The rows are grouped in 3 ways, from coarse to fine. Each group lies inside one group of the grouping before and may be the whole of it. The rows also spread widely along 11 directions, which tell nothing about the answers.
Some rows, each with its group in each grouping after it:
[ 5.81  1.15 -1.59 -0.79 -2.43 -2.12  2.05  1.15  1.86  2.45  0.41 -1.12
 -4.65  2.00  2.24  0.32 -3.56 -4.19  2.90  0.72  1.03  1.52 -1.69 -1.14
 -1.45  4.53 -1.54  1.37  0.01  1.08 -4.09 -2.32 -2.41  2.02  1.56]	kig vifab Numuk
[-1.59  1.13 -0.17 -2.36  1.82 -1.14 -0.49 -1.49  2.84 -0.91  2.01  3.60
  2.76 -2.84  2.38  4.28  2.87 -2.48 -2.79 -1.29  0.57 -0.33  0.54 -1.98
  1.40 -1.16  2.29 -1.63  0.64 -0.76  1.38 -0.61  2.02 -1.39 -0.70]	kig Dage lutot
[ 0.49 -0.36 -2.59 -2.81 -2.67 -2.35 -1.06  3.27  2.84  0.56  2.25  0.51
  0.12  0.61  0.75  1.34 -1.98 -2.54 -0.51  0.40  2.76 -0.55 -2.74  0.65
 -0.85  2.25 -1.47  0.80 -2.00  0.87  0.23 -1.93 -0.03 -0.12  1.53]	Fetoz pulil duno
[ 0.25  1.41  1.32  0.63  1.52 -1.84 -1.58  1.09 -2.37  0.11 -0.60 -0.72
 -0.87  0.07 -1.00 -1.24  1.90  0.87  0.04 -0.76 -2.02  0.42 -1.48  0.54
  0.56 -0.40  0.65 -1.52  0.39 -1.25  3.13 -1.98 -1.18 -1.33  0.62]	Fetoz pulil Bani
[-2.97 -0.01  0.70  0.54  1.15 -1.96 -0.56  1.79 -1.63  2.42  1.07  3.26
 -0.84 -2.11  0.12 -0.43  1.24 -0.32  0.55  2.45  4.77 -1.39  3.33  3.67
 -0.69 -1.90  0.81  0.33  2.20 -1.20  0.64 -0.73 -3.13 -1.84 -0.98]	Fetoz biba raso
[ 1.50 -0.64 -2.06 -3.74 -4.30  0.95  0.06  1.11  3.44 -3.55  1.56 -2.26
  0.74  1.62 -1.00  1.89  0.12 -0.43  0.94  1.19 -0.15  1.27 -0.76 -2.69
 -0.22 -0.69 -0.49  1.20 -2.34  2.42  0.51  0.61  2.02  3.21  0.84]	Fetoz pulil Gafof
[-1.57  0.76 -0.52 -2.89 -1.24 -0.72  0.23 -2.20 -1.05  0.24  2.06  3.14
  5.37 -3.06  1.69  0.85  2.10 -2.39  0.96 -0.18  6.74 -2.12 -1.75  1.23
 -1.78 -1.83  2.64 -1.89  2.71 -1.49 -1.07  0.29 -3.10 -0.39  1.83]	kig vifab kosun
[ 3.89  1.92 -1.02 -1.37  0.59  0.64  2.12  1.25 -0.06  0.98 -0.06 -1.07
 -2.64  2.40  4.18 -2.34 -2.65 -1.39  2.96  0.78  2.38  0.53 -4.59 -0.46
 -0.31  4.49 -0.91 -0.42 -0.83  1.44 -3.38 -1.51 -2.30  2.62  3.01]	kig vifab Volut
[ 4.94  1.29 -0.76 -0.80 -3.16 -1.84  2.03 -0.57  1.91  0.90  1.21 -1.99
 -3.80  0.92  2.18  0.16 -0.22 -3.58  4.65  1.78  1.01  0.94  1.17 -1.84
  0.26  0.99  0.43 -0.48  2.62 -0.29 -4.56 -0.86 -4.28  2.89  1.44]	kig vifab kosun
[-0.57 -0.31  0.90  0.28 -0.81 -1.47 -2.11 -0.57  2.50 -0.98  0.48 -2.14
  0.65 -2.69 -0.88  0.85  3.12  1.26  0.45  0.74 -3.24  1.13  3.79 -2.87
  4.04 -1.26  2.46 -1.97  0.70 -2.02  0.15  0.19  0.18  0.09 -0.42]	Fetoz pulil Gafof
[ 1.88  0.49 -2.20 -0.97 -6.19 -2.07 -0.32 -0.31  0.13  1.51  2.92 -1.39
 -2.97 -1.85 -0.89 -1.08  1.43  0.46  3.55  1.99  3.32  0.37  1.67 -1.96
  2.87  1.66  2.73 -0.80 -1.86 -0.84 -4.69 -0.65 -2.43  3.75 -0.09]	kig Dage lutot
[ 3.97  4.00 -2.05 -2.01 -3.55 -0.73  1.19 -3.34 -0.25 -0.29  1.43  0.38
 -3.90 -2.75 -0.10  1.87  1.87 -2.28  1.60 -0.44  0.13  2.87  1.44 -4.95
  0.95  3.00  1.95  0.91 -2.13 -0.31 -3.60 -1.42  0.83  2.86 -2.11]	kig vifab kosun
[-2.51  0.59  2.27  3.84  7.28 -2.65  1.13  0.50  0.20  4.34  0.02  4.95
 -0.52 -2.40  3.45  1.80 -0.42 -2.14 -1.60  0.72  2.51 -1.80  3.84  3.59
  0.48 -0.75  0.17 -1.14  3.69 -2.39 -0.15 -0.92 -2.21 -4.46 -1.42]	kig Dage lutot
[-2.23 -3.20  0.64  3.78 -1.20 -1.53 -0.68 -1.10  0.48  3.40 -1.54 -1.76
  4.79 -2.25 -3.86  1.53 -2.36  1.51 -0.92 -0.83  0.56 -0.50  3.26  1.45
 -0.38 -0.66 -0.37  1.01 -0.75 -1.59 -0.59  3.07 -0.60 -2.66 -0.78]	Fetoz pulil duno
[ 1.13 -0.09  0.46 -0.44 -2.04  0.07  0.47 -1.55 -0.91 -1.27 -1.09 -3.62
  1.31  2.05 -1.65 -0.18  0.72  1.06  2.15 -0.70 -2.39  1.28 -0.84 -2.16
  0.03 -1.40  0.57 -0.60 -0.22  0.63  1.50  2.02 -1.14  1.36  0.67]	Fetoz biba raso
[-0.28 -0.18  0.70 -0.86  3.59 -1.00 -2.06  6.06  1.15  0.90  1.28  4.75
 -3.84  1.00  2.40 -0.71 -0.45 -0.56 -2.20  2.28  2.05 -1.26  0.77  2.92
  0.30 -0.40 -1.69  0.63  0.63  1.00  1.85 -4.17  0.54 -0.81  0.17]	kig vifab kosun
[-3.02  2.14 -1.11 -3.22  2.12  2.85 -0.68  1.12  1.11 -4.41  1.55  0.48
  2.03 -0.35  2.78 -0.54  3.14  2.36 -1.10  0.57  0.38  0.01 -2.79 -1.86
  3.15 -0.49  1.54 -2.07 -3.33  1.22  2.48  0.28  2.81  1.26  0.94]	Fetoz pulil Bani
[ 2.51  0.18 -1.14 -4.99 -3.67  0.38 -1.12  0.87  0.07 -2.01  0.42 -1.59
 -0.33 -0.07 -0.63 -0.17  1.22 -0.26  3.03  1.99  2.04  1.52 -2.01 -1.88
 -1.02  1.59  0.84  0.58  0.35  1.76 -1.73 -2.59 -1.05  2.69  2.66]	Fetoz pulil duno
[-0.80  0.08  1.11  2.60  0.14  0.02  1.42 -2.63 -3.80  0.88 -1.19  1.62
  0.65 -0.27 -4.24  1.91  0.45  1.25 -1.05 -1.03  0.46  0.49  2.75  0.49
 -1.89 -3.35 -0.04  1.97 -0.94  0.06  1.85  2.27  1.11 -0.91 -3.72]	kig Dage lutot
[-1.24  0.86 -1.40 -3.45 -1.60 -2.47 -4.05  4.14 -1.63  0.00  2.83  0.37
  1.04 -0.56  1.19 -3.52  2.56  1.19 -0.18 -0.41  2.93 -1.83 -6.77  1.62
  1.79  1.80  2.06 -3.62 -2.05 -1.14  2.67 -3.77 -2.22 -0.08  3.80]	Fetoz pulil Bani
[ 0.53 -0.46 -2.07 -1.46 -3.76 -1.21 -2.07  0.46  1.15 -0.25  0.98 -2.22
  2.96 -0.10 -1.80  0.33 -0.42  0.76 -1.51 -2.36 -1.06  0.35 -4.21 -2.11
  0.78  2.44  0.29 -0.63 -4.95  0.03  1.66  0.37  1.80  0.43  1.08]	Fetoz pulil Gafof
[-2.92  0.41 -1.38  1.44 -0.70  0.26  0.53  0.66  1.26 -0.38  1.44  0.62
 -0.86 -1.31 -1.10  1.08  0.35  1.75 -0.87  1.54  0.90  0.24  4.21 -0.09
  2.01 -1.63 -0.33  1.52 -3.40  0.11  0.40  2.03  2.24  0.47 -3.12]	Fetoz pulil Bani

New rows. What belongs after each?
[ 0.99 -0.68  0.43 -1.14  0.39  1.69 -1.19  3.75  0.49 -0.12 -0.90 -0.47
 -6.13 -0.14  0.03 -2.28  0.60  2.68  2.83  5.56  1.36  1.86  5.27 -0.59
  1.75  1.50 -0.19  2.80 -0.42  2.39 -2.84 -2.49 -0.13  2.89 -0.74]	Fetoz biba raso
[-2.55  1.88  0.34  0.53  1.78  1.54  0.18 -1.05 -2.94 -2.18  0.53  2.92
  1.48  0.07 -1.32  0.52  2.25  2.19 -2.90 -1.70 -0.27 -0.43 -0.08  0.00
  0.41 -4.31  0.17 -0.13 -2.78  0.32  4.62  2.02  2.97 -0.44 -2.92]	kig vifab kosun
[-1.90  0.32 -1.62 -1.51 -2.19  0.52 -1.23 -0.86 -1.35 -0.84  0.33  0.31
  2.44 -0.87 -2.69  1.25  0.89  1.81 -2.30 -1.81  0.38  0.68 -1.27 -1.64
 -0.14  0.26  0.39  1.05 -5.36  0.84  2.75  1.66  3.11  0.11 -1.57]	Fetoz biba raso
[-2.61  1.11 -1.18  2.60  1.48 -1.16  1.42  1.85 -0.80  1.96  1.82  2.80
 -0.63  0.82  1.16 -0.34 -2.00  0.26 -2.29 -0.75  2.04 -1.62 -0.81  2.53
  0.80 -0.74 -1.37  0.03 -3.70 -0.46  1.82  1.69  0.50 -1.17 -1.94]	kig vifab Numuk
[ 2.77 -1.64 -0.07  1.62 -2.86  0.90 -1.54  2.95 -1.77  1.46 -1.60 -2.87
 -3.65  2.06 -3.29 -4.09 -1.90  4.71  1.41  1.22 -0.89  1.36  0.03 -0.63
  1.51  2.17 -1.09  1.75 -4.45  1.80 -1.45 -0.48  0.64  2.96  0.09]	kig vifab Numuk
[ 2.78  2.36  0.97 -4.80 -0.79 -2.29 -1.42 -1.86 -1.81  0.57 -0.06 -0.49
  0.42 -3.11  2.41 -0.66  4.30 -2.99  4.45  0.52  1.90  1.23 -2.69 -1.63
 -0.33  2.83  4.33 -3.16  5.29 -1.68 -2.19 -4.44 -5.67  0.23  4.10]	Fetoz biba raso
[-1.72  0.63 -1.76  0.71 -3.14 -0.09  0.76 -0.38  1.02 -1.37  1.98 -1.70
 -0.13 -0.66 -1.55  0.51  1.13  1.63  1.19  1.40  0.35  0.34  3.00 -1.28
  2.34 -2.29  0.90  0.10 -2.61 -0.41 -0.21  2.81  0.37  1.87 -1.75]	Fetoz pulil Bani
[ 1.77  2.55 -1.01 -3.62  0.79 -0.19 -0.49  1.66  1.03 -1.62  0.66 -0.42
 -2.77  1.19  3.36 -0.44  1.47 -1.52  0.86  0.47 -1.05  1.51 -3.26 -2.50
  1.35  2.63  0.50 -1.22 -1.28  1.32  0.83 -2.69  0.11  1.42  1.73]	Fetoz biba raso
[ 2.03  0.23 -1.23 -4.16 -4.42 -4.32 -3.23 -0.76  1.54  1.72  1.36  1.12
  0.85 -5.60 -1.70  3.51  2.44 -3.86  0.57 -0.17  1.98  1.39  1.32 -2.30
 -0.72  3.36  2.75  0.46  1.83 -1.98 -2.36 -4.53 -1.06 -1.18  0.79]	Fetoz pulil duno
[-3.85  1.65 -2.32 -0.84 -0.91 -1.53 -1.06  4.55 -0.78 -0.48  4.47  2.79
 -2.27 -0.34  0.97 -2.03  1.94  1.41 -0.50  2.27  4.56 -2.11 -0.34  2.81
  2.31 -1.73  0.49 -0.93 -3.42 -0.48  2.09 -1.03 -0.58  0.64 -0.82]	Fetoz pulil Bani
[-1.39  4.54 -2.10 -3.63  1.19  2.09  2.48 -0.30 -4.87 -1.78  1.22  3.85
 -1.71  0.74  1.82 -0.74  1.35 -0.62  0.85  1.03  6.05  0.08 -4.10  1.15
 -2.93  0.75 -0.16  1.29 -2.79  2.31  1.66 -0.73 -0.19  1.30 -0.46]	Fetoz biba raso
[ 2.66 -0.59  0.20 -0.35 -2.83 -0.19  1.87 -1.70  2.00 -1.07  0.30 -2.54
  1.76  1.95 -0.20  1.61 -0.44 -1.68  2.30 -0.35 -0.93  0.37  0.59 -1.87
 -0.66 -2.81  0.08 -0.49  2.10  0.45 -0.84  2.28 -1.89  1.78  0.83]	kig vifab kosun
[-0.28 -2.13 -0.20 -0.24 -2.96 -2.32 -3.03  3.30  3.10 -0.65  1.41 -2.41
 -0.20  0.00 -2.13  0.41  0.89  1.39  0.21  1.23 -2.39  0.19  2.51 -0.96
  2.89 -1.78  0.26 -0.60 -0.68 -0.44  1.34 -0.49  0.15  0.45  0.17]	Fetoz pulil duno
[-3.56  1.05 -0.41 -0.37  1.80  1.67  0.30  2.34 -2.32 -1.91  0.68  2.18
 -0.50  0.90 -0.67 -1.18  0.71  2.96 -0.83  1.73  2.67 -0.59 -0.07  2.07
 -0.17 -2.46 -1.10  1.06 -2.94  1.74  2.94  0.45  1.52  0.19 -1.30]	Fetoz pulil duno
[-2.99  0.89  1.63  2.86  3.29 -0.92 -0.19  0.12 -4.03  1.13 -0.36  3.28
  1.29  0.20 -1.39 -0.18  0.65  1.28 -2.76 -1.72  0.17 -1.34 -0.16  3.09
 -0.63 -3.92 -0.37 -0.69 -0.02 -1.06  4.86  0.86  0.08 -3.00 -2.03]	kig vifab Numuk
[ 1.02 -0.55  2.67 -0.37  2.60  1.61  1.70  0.97 -1.21 -0.02 -2.61 -0.84
 -1.29  1.20  0.84 -1.26 -0.43  0.14  5.17  4.72  3.27  0.55  2.29  2.53
 -2.73 -1.54 -0.87  1.46  5.93  1.69 -2.43 -1.08 -4.47  0.73  2.28]	Fetoz pulil duno
[ 3.35 -0.69 -0.45  2.31 -3.20 -1.25  0.82 -0.69  2.11  2.13 -0.32 -1.18
 -3.33 -0.95 -2.48  2.09 -1.71 -0.89  0.85  0.94 -1.31  1.93  6.50 -2.38
  0.55  0.46 -0.82  3.04 -1.06 -0.23 -3.44  0.96  0.77  1.63 -3.06]	kig vifab kosun
[-0.21 -2.59  0.09 -3.52 -1.55  0.83 -2.85  4.71  0.54 -1.57  1.28  2.26
  1.22  1.28 -0.70 -0.89  0.43  1.18 -0.85  2.02  3.62 -1.54 -1.05  2.05
 -1.26 -2.55 -0.63  0.88  0.15  2.16  1.78 -1.85  0.34  1.40  1.81]	kig vifab kosun
[-1.15 -0.01 -0.22  0.97  1.06  0.54  0.74 -1.64  0.75  2.38 -0.07  2.53
  1.59 -3.53  0.64  1.32 -1.07 -0.35 -0.75  0.71  3.80 -0.26  3.38  0.03
  0.08  1.24  0.53  1.47 -0.69 -0.59 -3.16  1.02  0.61 -0.58 -1.46]	kig vifab kosun
[ 1.93  2.76 -0.38 -1.81  0.92  0.59 -0.17  1.56 -1.17 -2.28  1.15 -0.82
 -3.09  3.04  1.96 -2.25  1.92  1.78  0.30 -0.41 -2.30  0.98 -4.71 -2.32
  3.36  1.04  0.75 -2.48 -3.32  1.47  2.06 -1.57  1.13  2.65  0.92]	kig Dage lutot
[-1.00  0.08  0.73  0.15  1.35 -0.62 -0.73 -2.91  3.34 -1.33 -0.84 -1.13
  4.27 -2.89 -0.43  4.32  2.13 -0.69 -1.87 -1.80 -4.25  1.51  2.62 -3.66
  1.64 -1.14  1.78 -0.91  0.80 -1.41  1.66  1.55  2.45 -1.85 -0.81]	Fetoz pulil Bani
[ 0.90  1.31 -1.02 -1.54 -1.01 -2.29 -0.78 -1.20  0.13  0.58  0.09  0.45
  1.03 -0.75 -0.86  3.00  0.66 -2.35 -1.99 -2.95 -1.45  1.52 -1.77 -2.09
 -1.09  1.95  0.46  0.53 -2.05 -0.27  2.41 -0.75  1.27 -1.51 -0.74]	Fetoz biba raso
[ 0.71  1.72  1.80 -1.79  1.80  0.26  1.93 -3.47  0.50 -1.29 -1.02 -1.79
  2.67 -1.70  2.63  1.14  2.43 -1.89  4.48  1.60  0.81  0.88  0.45 -1.47
 -0.03 -0.97  2.55 -2.42  6.08 -0.83 -2.45  0.08 -4.38  0.12  2.73]	Fetoz pulil duno
[ 2.81  1.56 -0.04 -1.50  0.03  0.96  2.49 -1.98  1.81 -1.75 -1.19 -2.11
 -0.51  0.43  1.30  1.97 -0.05 -2.29  3.43  1.48 -0.30  2.33  0.73 -2.63
 -1.38  0.91  0.13  1.05  2.09  1.30 -2.34 -0.07 -1.03  1.61  1.05]	Fetoz pulil Bani
[ 3.61  2.33  1.12  0.11  0.57  0.65 -0.07  1.64 -4.24 -0.80 -2.24 -1.56
 -7.28  1.73 -2.23 -2.89  0.99  2.19  3.42  2.55 -1.49  2.90  0.62 -0.38
 -0.89  1.36 -0.90  2.22 -0.35  1.90  0.11 -3.48 -0.67  2.20 -0.62]	Fetoz pulil Bani
[ 0.61  1.17 -2.16 -4.90  0.46 -0.83 -1.97  4.68  5.71 -1.91  4.07  2.57
 -1.30  0.73  5.67  0.82  0.71 -2.39 -2.45  0.59  0.90 -0.91 -3.32 -1.62
  3.16  1.90  0.08 -2.19 -2.18  0.94  0.92 -3.23  1.95  1.46  2.15]	kig vifab kosun
[ 2.69 -0.24  0.33  0.79 -4.63 -2.03 -1.14 -0.89 -2.68  0.98 -1.50 -2.79
 -1.80 -0.55 -5.89  0.21  0.39  0.96  2.21 -0.03 -1.53  2.21  1.86 -1.29
 -1.26  0.20  0.23  1.98 -0.52 -0.23 -0.30 -0.81 -1.19  0.73 -1.01]	Fetoz pulil duno
[ 2.95  1.21 -1.62 -4.36  0.07  0.61  0.11  3.96  3.19 -1.75  1.77  0.72
 -2.81  3.08  4.50 -0.21 -1.07 -2.09  0.45  1.17  0.83  0.48 -4.62 -1.29
  0.22  2.38 -1.20 -0.26 -1.23  2.62 -0.20 -3.05  0.59  2.61  2.77]	kig vifab Numuk
[ 1.32  1.38 -0.37  1.97 -1.69  0.34  4.13 -2.37 -0.43 -1.25 -0.80 -2.65
 -1.08  2.50 -2.17  2.34 -1.01 -1.01  2.33  0.34 -1.55  1.52  2.35 -1.07
 -2.15 -2.89 -1.64  2.17 -0.05  1.07  0.54  3.34 -0.54  1.28 -2.25]	Fetoz pulil Bani
[-1.09 -2.00  0.39 -0.56 -1.52 -0.91 -2.99  6.42 -0.93 -0.54  2.59  0.73
 -3.57  2.81 -0.92 -3.90  1.57  3.84  0.67  3.01  1.87 -2.03  0.07  2.79
  2.94 -3.20  0.20 -1.43 -1.20  0.75  2.45 -1.98 -1.44  2.43  0.66]	kig Dage lutot
[ 4.09 -2.78 -0.27  1.03 -4.12 -1.54 -2.13  2.85 -1.61  2.26 -2.77 -3.03
 -2.28  2.91 -6.60 -0.34 -4.19  1.14 -0.01 -0.67 -1.85  2.03 -0.77  0.48
 -3.34  2.54 -3.53  4.71 -3.48  2.17  0.98 -1.72  1.02  0.07 -0.11]	Fetoz pulil duno
[ 2.25 -2.78  2.36  1.06  0.32  2.01 -0.18  0.38  3.55 -1.19 -1.93 -2.42
 -1.18  0.76 -1.09  0.96 -0.02  1.82  1.65  2.87 -3.04  1.83  7.06 -2.37
  1.67 -3.11 -0.36  1.78  2.66  1.36 -2.21  1.30  0.82  2.22 -0.60]	kig vifab kosun
[-1.87  1.36 -1.27 -0.99 -0.33  0.55 -1.52  3.51 -0.06 -0.54  2.82  3.31
 -4.71 -1.90  0.55 -1.69  2.52  2.68 -0.55  3.24  2.73 -0.05  3.32 -0.07
  3.87 -0.54  1.07  0.40 -3.33  0.32 -0.55 -1.74  1.80  2.16 -2.28]	kig vifab Numuk
[-6.24  0.53 -0.71  4.08  4.33 -0.28  1.32  2.06 -0.14  1.90  1.25  3.54
  0.98 -0.75  0.85 -0.02 -2.13  1.77 -3.51  0.40  3.34 -2.44  1.62  4.18
  0.83 -1.54 -1.82  0.42 -3.87 -0.78  2.84  2.93  1.50 -2.98 -3.05]	Fetoz pulil Gafof
[ 1.39 -1.54 -0.45 -1.59 -1.90 -1.23 -2.33  3.27  3.85 -0.65  1.86 -1.09
 -0.42  0.43  1.07 -0.26  0.59  0.22 -0.11  0.63 -1.21 -0.09  0.53 -1.49
  3.04 -0.16  0.62 -1.45 -0.41 -0.05 -0.21 -1.12  0.10  1.67  1.41]	kig vifab Volut
[ 1.17  2.08 -1.18  0.22 -2.49 -2.33 -1.22  2.30  1.31 -0.49  2.55 -3.23
 -5.24  0.00  0.93 -2.61  2.69  1.57  3.24  2.10 -2.32  1.06  1.14 -2.39
  5.72  0.87  1.98 -2.85 -1.56 -1.47 -1.16 -1.54 -2.14  2.72  0.38]	Fetoz pulil Bani
[-0.07  0.64 -1.61 -7.63 -3.13 -0.97 -3.64  1.69 -0.43 -1.83  2.27  2.78
  2.45 -3.31  0.27  0.59  3.69 -1.60  0.59  1.33  5.98 -0.50 -3.66 -0.01
 -1.96  1.72  2.72 -0.24  0.81  0.23  0.08 -4.99 -0.85  0.51  3.23]	Fetoz pulil Bani
[ 0.55  2.71 -0.96 -2.15  1.11 -2.60 -0.19  1.99  3.60 -0.49  2.82  1.26
 -3.75 -1.78  4.17  1.55  2.09 -3.00  1.54  2.47  0.35  0.74  1.86 -1.34
  3.03  1.21  1.26 -1.71  1.82 -1.16 -1.28 -3.27 -1.61  0.02  0.55]	Fetoz pulil duno
[ 3.61  2.35  0.28 -1.81  1.30 -0.98  0.16 -0.45 -0.13  0.88 -0.54  1.97
 -2.94 -1.50  1.31  1.24  0.46 -2.92  0.18 -0.25  0.01  1.94 -0.03 -1.91
 -0.95  3.15  0.20  1.00  1.12  0.19 -1.40 -3.49  0.15  0.10 -0.27]	kig vifab Volut
[-1.33 -3.42  0.52 -0.49 -0.27 -2.46 -4.10  6.53  2.12  2.04  1.09  0.83
 -0.88 -0.64 -0.22 -1.91 -0.56  1.06  0.04  3.56  3.09 -1.77  1.78  3.65
  0.84 -0.04 -0.65 -0.01  1.24 -0.47  0.29 -3.30 -2.01 -0.93  2.05]	Fetoz pulil Gafof
[-0.41  0.92 -1.55 -2.31 -0.75 -0.49  0.17  3.20  0.74  0.00  2.00  1.40
 -2.67 -0.16  1.58 -0.61 -0.30 -0.62  2.01  3.52  4.80 -0.38  0.19  1.48
 -0.22  1.03 -0.60  0.99 -0.16  1.00 -1.52 -2.20 -1.67  1.21  0.96]	Fetoz pulil duno
[-1.76 -0.76  1.57  2.74  2.95  0.09  1.09  0.19 -3.34  3.31 -1.36  1.63
  3.31  0.86  0.74 -2.46 -2.50  0.78 -0.03 -0.68  4.50 -2.58 -2.41  4.56
 -2.29 -0.89 -1.04 -0.67  0.96 -0.70  0.62  1.57 -3.00 -2.00  1.39]	kig vifab kosun
[ 1.33  0.02 -0.41 -0.30 -2.82 -2.26  0.43 -3.16  1.96  0.43  0.93 -0.37
  4.22 -1.11 -0.84  3.65  0.09 -3.33 -0.92 -3.14 -1.08  0.07  0.13 -2.21
 -0.70 -1.47  0.89 -0.76  0.83 -1.58  0.42  1.92 -0.33 -0.64 -0.24]	kig vifab kosun
[-0.02 -0.46  0.50  0.42  0.47  1.15  2.55 -2.00  0.13 -0.60 -1.99 -1.92
  4.53  1.94 -0.83  1.96 -2.67 -0.85  0.77 -0.77  0.09  0.49 -1.67  0.15
 -2.99 -1.24 -1.73  1.13  0.66  1.34  0.91  3.02 -0.40 -0.70  1.26]	Fetoz pulil duno
[-0.52  1.11  0.54  2.95  2.07 -1.49  0.04  1.95  0.68  1.24  1.30  1.04
 -3.18  0.53  1.02 -0.73  0.29  0.97 -1.23  0.29 -1.58 -0.38  2.54  0.44
  3.33 -1.41 -0.34 -1.09 -1.51 -1.13  1.25  0.34  0.39 -0.27 -2.05]	kig vifab kosun
[-1.77  2.57 -2.40 -1.50 -1.50 -2.38  0.06  0.16  0.04 -0.91  2.84  1.29
  1.83 -0.16  0.34  2.09  1.14 -2.02 -2.05 -2.53  0.41 -0.70 -3.68 -0.21
 -0.11 -0.66  0.44 -1.24 -3.33 -1.02  3.80  0.38  0.77 -1.03 -0.53]	Fetoz pulil Bani
